There are 4 nested groupings, the coarsest first. Each group lies inside one group of the grouping before and may be the whole of it. The rows also spread widely along 15 directions, which tell nothing about the answers.
Known rows, each followed by its group in each grouping:
18 26 20 15 -13 1 -7 25 -4 -27 5 30 35 -30 14 23 -7 -60 -14 -16 31 13 -4 -> K_869 K_950 Perog nezi
-5 -3 8 -10 -11 27 -33 8 -17 32 13 16 -18 -2 29 -4 -5 -25 -26 29 4 6 -4 -> K_869 K_950 puvep Duzar
-9 8 -43 -16 -34 17 32 -4 28 -1 2 21 25 32 -10 3 -13 -32 6 -6 6 -1 -35 -> K_683 K_864 Sila netal
35 10 -1 26 -4 12 -7 9 11 -54 17 -10 -20 21 -15 8 -7 0 38 -36 -24 -2 30 -> K_869 K_901 rez lupi
-2 -32 -32 -11 -14 -29 17 -48 -57 34 33 -8 -45 20 -19 2 -41 12 -2 6 8 35
 -9 -> K_683 K_180 gekek liso
4 19 -27 -25 -45 -37 -36 17 -20 26 -18 -36 -19 23 -20 -8 -43 -13 47 -29
 -3 -3 -11 -> K_683 K_180 nofu nog
-7 22 -14 18 27 5 -15 25 -24 25 -27 -36 -12 -14 61 11 -44 3 -2 37 -12
 -19 -35 -> K_869 K_950 Gibel Nit
-15 56 -14 -18 -37 12 -25 22 8 8 11 -5 22 36 0 1 9 -47 19 -15 19 -56 -15 -> K_869 K_388 Lus tini
27 24 13 5 7 39 7 -9 -31 -18 50 -5 -34 31 23 -7 -34 -50 -27 -6 19 -30 6 -> K_869 K_388 Vof luz
18 1 4 -22 9 -1 -12 -24 -18 8 46 16 -20 -7 -9 -10 1 -22 -1 11 11 47 3 -> K_869 K_901 rusop kita
16 24 0 -9 -34 -1 -22 7 -13 -11 -15 -7 -12 9 -21 -29 0 -37 -22 -32 2 -2
 8 -> K_683 K_405 Meki Teb
-25 22 44 54 -11 -11 19 19 36 35 -29 -4 39 -18 17 -5 18 1 -9 -5 5 26 -9 -> K_683 K_405 Meki Kuda
-13 -19 29 -7 -14 -12 -46 18 -6 23 0 33 28 -12 55 -4 4 -27 -25 -1 -7 29
 31 -> K_869 K_388 Teliv pipev
4 8 3 20 -40 -41 5 7 -34 6 -31 -32 -11 -9 -22 -16 -17 -28 -21 -23 34 -5
 -12 -> K_869 K_901 dazu movom
-17 -26 -15 -29 -20 8 -51 19 6 42 1 -22 9 -9 0 13 10 42 61 20 -14 11 -25 -> K_869 K_950 Perog sov
-22 19 9 0 -30 -22 22 -23 -50 43 -13 -14 32 -24 -8 -9 21 -7 -64 -5 35 -1
 -39 -> K_683 K_405 Buse pubi
-1 50 -5 -4 -26 -10 -17 -9 -4 -2 -16 9 23 -15 -39 4 62 17 -9 -21 -28 4 1 -> K_869 K_901 dazu zivi
5 60 -51 -31 -8 -14 -25 5 19 -35 -30 35 20 0 -32 1 27 -41 6 -8 -15 2 1 -> K_683 K_405 Raf bel
-18 18 20 11 -25 1 19 -1 -7 15 20 13 35 6 9 14 7 -25 -18 -15 33 -18 -13 -> K_683 K_891 tedo val
13 4 -13 -50 -6 -15 -39 18 -11 -16 -8 -29 17 2 15 -21 -16 -14 23 -30 -3
 -13 -2 -> K_683 K_891 tedo bele
11 22 33 19 15 -38 37 -6 -6 13 -56 18 -20 -18 6 15 -29 5 -40 3 4 -4 13 -> K_683 K_180 gekek far
9 3 -17 5 26 -16 0 -39 -41 -43 33 -23 -6 5 -8 -19 28 11 -12 -15 -7 7 26 -> K_869 K_901 rusop kita
14 14 -7 -7 -16 -13 -40 22 2 19 -13 -14 -5 0 4 5 -23 8 44 -15 -37 29 0 -> K_869 K_388 Vof luz
-32 15 -39 35 -1 -7 26 -8 0 16 -57 19 22 -8 28 10 10 5 -52 34 -23 3 -29 -> K_869 K_388 Lus tini
-7 -18 -19 2 14 4 -39 8 -1 31 -6 -3 -29 -10 23 29 -16 42 37 42 -35 17 -9 -> K_869 K_901 rusop kita
-17 56 1 -8 -8 -10 23 -18 -4 35 23 -11 25 1 -19 -7 18 -14 1 -3 24 5 -40 -> K_683 K_180 gekek liso
15 -47 -16 2 -26 35 30 -6 9 -31 -33 12 -1 18 10 -20 -9 -1 -56 -8 -23 -5
 -1 -> K_869 K_950 Gibel Nit
-13 -37 -16 -7 -11 23 -8 -3 -1 7 -26 11 -28 22 23 -18 -11 -10 -45 25 -5
 -24 9 -> K_683 K_405 Raf bel
-27 -30 4 28 -52 7 -11 13 17 26 1 -20 -13 24 -19 -16 9 -6 17 -4 15 5 0 -> K_683 K_864 Sila netal
0 -50 21 8 -11 6 -40 9 -7 19 29 4 -29 -12 6 6 -15 -2 20 12 12 45 14 -> K_683 K_405 Meki Kuda
-13 -45 -42 29 -15 52 -23 11 19 -36 10 6 -3 12 15 8 8 3 5 13 -23 10 -9 -> K_683 K_405 Meki Teb
7 -13 -7 8 13 22 42 -21 2 -21 28 -36 -17 37 4 -22 -17 2 2 -10 11 -23 -7 -> K_683 K_891 tedo bele
1 -18 -48 -61 -17 -46 -38 -15 -45 -20 -4 -9 19 -22 -37 -3 18 5 16 -20 8
 19 -9 -> K_683 K_891 tedo val
18 2 23 -39 -8 -7 22 2 4 39 26 -8 5 1 6 -2 -55 -28 30 -7 36 25 -33 -> K_683 K_864 Sila netal
0 -18 32 79 26 -2 27 -9 4 0 8 -24 -18 -11 14 0 1 35 9 9 -10 43 22 -> K_869 K_950 Perog sov
23 11 -1 -36 4 10 -43 7 2 -21 -22 23 -43 -5 -20 6 15 -3 -7 15 -10 -30 25 -> K_869 K_901 dazu movom
7 -11 4 -25 -26 45 -26 15 16 22 14 -11 -17 19 10 -41 -10 -38 -12 3 6 9
 -18 -> K_683 K_405 Buse pubi
11 8 -7 1 -7 33 -5 6 8 -48 -23 -10 -20 0 -16 -38 24 -35 -50 -3 11 -25 -7 -> K_683 K_180 gekek liso
-6 41 -15 -2 4 11 14 -23 -2 -4 -6 -23 -19 21 -21 -37 30 -3 -31 0 -8 -21
 -9 -> K_683 K_180 gekek liso
-3 37 5 0 5 3 -29 17 50 8 -15 54 -13 19 10 27 2 3 28 8 -45 3 38 -> K_683 K_180 gekek liso

New rows. What belongs after each?
-17 0 0 6 -20 45 -26 -8 24 13 29 42 -28 34 0 -10 37 -24 -19 28 -11 4 26 -> K_869 K_388 Lus tini
-22 -40 -32 9 -6 51 -32 -2 9 0 -13 -1 -36 6 7 -13 36 19 -29 52 -21 -13
 -12 -> K_869 K_901 rusop kita
-25 -3 9 13 -25 -7 -17 16 15 43 -58 18 1 -26 8 -1 23 6 -36 33 -7 10 -13 -> K_869 K_901 dazu movom
-13 -2 23 -35 5 22 -12 0 38 12 29 5 17 15 1 -6 33 9 28 6 13 -20 6 -> K_683 K_891 tedo bele
19 13 29 -5 -16 -24 -4 6 -9 5 34 1 29 -21 -8 -3 -14 -43 17 -35 35 53 -5 -> K_683 K_405 Buse pubi
-14 -16 16 -20 49 -25 -4 -20 -16 30 -7 -12 -17 3 47 -10 -14 40 -4 27 -17
 -1 31 -> K_683 K_864 Sila netal
-2 13 29 -3 -17 -6 -32 22 10 -31 -21 36 23 -14 -7 15 47 -27 -20 -12 20
 -34 34 -> K_869 K_388 Teliv pipev
-30 -16 -15 42 20 23 -36 12 -22 -32 13 -1 1 -12 45 11 19 -26 -28 33 21
 -26 7 -> K_683 K_405 Raf bel
13 27 -59 -47 2 2 -24 -15 -49 -32 22 27 9 -14 -5 30 -8 -33 -8 3 0 4 -27 -> K_683 K_864 Sila netal
9 34 -7 -13 19 29 -26 12 24 25 -22 4 -47 18 15 -2 -8 16 14 36 -45 -12 6 -> K_869 K_950 puvep Duzar
-16 7 19 48 4 -16 -18 21 7 -18 -10 5 38 -32 17 37 26 20 21 -10 -10 16 15 -> K_683 K_864 Sila netal
-12 7 1 15 53 -22 9 -21 10 -16 -4 -18 -35 -8 -27 3 32 34 23 33 16 -10 18 -> K_683 K_180 gekek far
-13 -76 22 36 7 9 22 -16 16 -33 -30 -6 -14 9 9 -28 27 33 -48 2 -1 -9 46 -> K_683 K_405 Meki Kuda
-1 -14 -3 26 32 2 27 -32 0 -16 -4 5 -47 -20 -45 24 27 39 -3 45 20 3 -5 -> K_683 K_180 nofu nog
4 22 -18 2 4 20 68 -49 12 13 15 9 -3 25 -23 -21 6 2 -30 6 -10 25 -24 -> K_683 K_405 Raf bel
-9 6 40 -2 -25 -23 -15 15 8 36 -23 -3 5 -12 -19 18 13 28 22 -11 7 -10 6 -> K_683 K_891 tedo val
2 -7 -42 -20 12 43 -47 -11 -13 -36 -12 18 -27 3 12 -27 35 -8 -54 24 -43
 -2 16 -> K_683 K_405 Raf bel
13 -5 3 -6 0 0 9 9 11 -32 -86 -25 11 -18 -1 -33 16 20 -50 -16 -24 -26 -1 -> K_683 K_405 Raf bel
0 38 20 -2 -53 16 -32 27 -10 34 1 2 -16 16 -4 4 -15 -38 -3 -16 8 -24 -8 -> K_683 K_864 Sila netal
41 -27 33 -13 -15 0 31 0 29 -10 14 38 6 7 -1 18 -43 -16 17 -27 9 29 13 -> K_869 K_901 rusop kita
-10 -13 -21 -30 5 -23 27 -35 5 0 7 16 38 -24 -40 0 50 13 1 14 21 40 -25 -> K_869 K_388 Teliv pipev
-19 -40 -24 -3 -1 -13 -56 12 -8 -42 -9 15 34 -16 29 7 31 10 4 -9 -28 19
 36 -> K_683 K_864 Sila netal
-14 -50 -37 -27 1 9 -8 5 -4 -23 -44 -6 0 -13 8 -6 5 6 -29 27 14 -28 -26 -> K_683 K_891 tedo val
-23 -26 -11 -7 4 0 -48 24 19 29 18 24 17 3 69 3 -25 -30 24 29 -7 37 5 -> K_869 K_901 rusop kita
-17 -26 -37 19 -10 -31 2 11 27 -76 -39 -10 34 -1 -35 8 38 6 31 -24 15
 -21 20 -> K_683 K_864 Sila netal
26 -17 -1 -29 -30 5 33 -37 -13 9 26 15 -25 19 -55 10 -7 10 6 -9 16 10 -2 -> K_869 K_950 Perog nezi
2 35 -2 -37 29 6 -51 6 6 -18 -8 41 -9 5 32 1 22 -26 -19 21 -16 -34 40 -> K_869 K_901 rusop kita
-7 -16 5 -50 -23 26 -42 16 16 32 -17 28 12 -10 12 8 21 7 -7 23 -12 -7
 -16 -> K_869 K_388 Teliv pipev
17 28 35 26 -9 -2 -14 11 30 -4 21 34 -11 26 12 10 -18 -20 27 -30 -26 28
 52 -> K_683 K_180 nofu nog
30 22 -18 -4 0 23 3 0 -29 9 25 -31 -49 20 13 -11 -67 -31 7 -1 -5 13 -29 -> K_683 K_864 Sila netal
-3 -2 7 38 16 -54 12 -9 -17 -35 -32 -16 -6 -9 0 -33 7 -19 -29 -18 12 22
 45 -> K_683 K_864 Sila netal
-9 -57 4 34 -43 -17 -6 9 -8 -4 -1 2 24 2 17 -2 -17 -11 -6 -33 4 39 17 -> K_683 K_405 Buse pubi
-21 -29 -29 3 -3 37 2 -15 33 25 -14 -1 -41 48 21 -43 6 11 -26 40 -37 -2
 7 -> K_869 K_901 rusop kita
25 -21 6 -81 -22 4 12 -16 1 -22 2 21 42 -34 -48 5 25 -1 -10 -23 35 8 -36 -> K_683 K_180 gekek far
-12 -27 22 26 -14 -2 -2 8 -6 27 20 10 -6 -6 22 28 -21 -9 6 19 31 3 -5 -> K_869 K_901 dazu movom
-9 -31 -25 -24 2 -48 -35 2 -22 -11 -6 -8 9 -19 -4 -10 2 -23 17 6 31 24 9 -> K_869 K_388 Vof luz
12 17 8 -25 -18 -7 -4 -13 6 -5 25 33 12 23 -22 25 4 5 26 -34 -10 -3 29 -> K_683 K_405 Meki Kuda
-18 40 -1 12 -64 17 -42 13 -38 20 -2 -25 -1 20 -1 -27 28 -40 -46 -22 5
 -43 -10 -> K_869 K_901 rusop kita
-3 -9 -20 -17 17 55 14 -26 -2 18 30 -23 -24 -8 -13 -15 19 21 -8 45 1 19
 -58 -> K_683 K_864 Sila netal
-7 9 14 -19 2 13 -12 -2 6 72 34 43 -16 4 26 30 -29 -11 23 46 8 29 -10 -> K_869 K_950 Perog sov
-22 16 -42 -28 -28 -28 -39 -17 -24 17 -8 43 -6 11 -23 12 34 -14 -13 15
 -9 3 17 -> K_869 K_388 Teliv pipev
-18 6 8 46 -5 -25 2 8 44 -21 -45 11 20 8 -4 4 44 34 9 -15 -36 -3 48 -> K_869 K_901 dazu movom
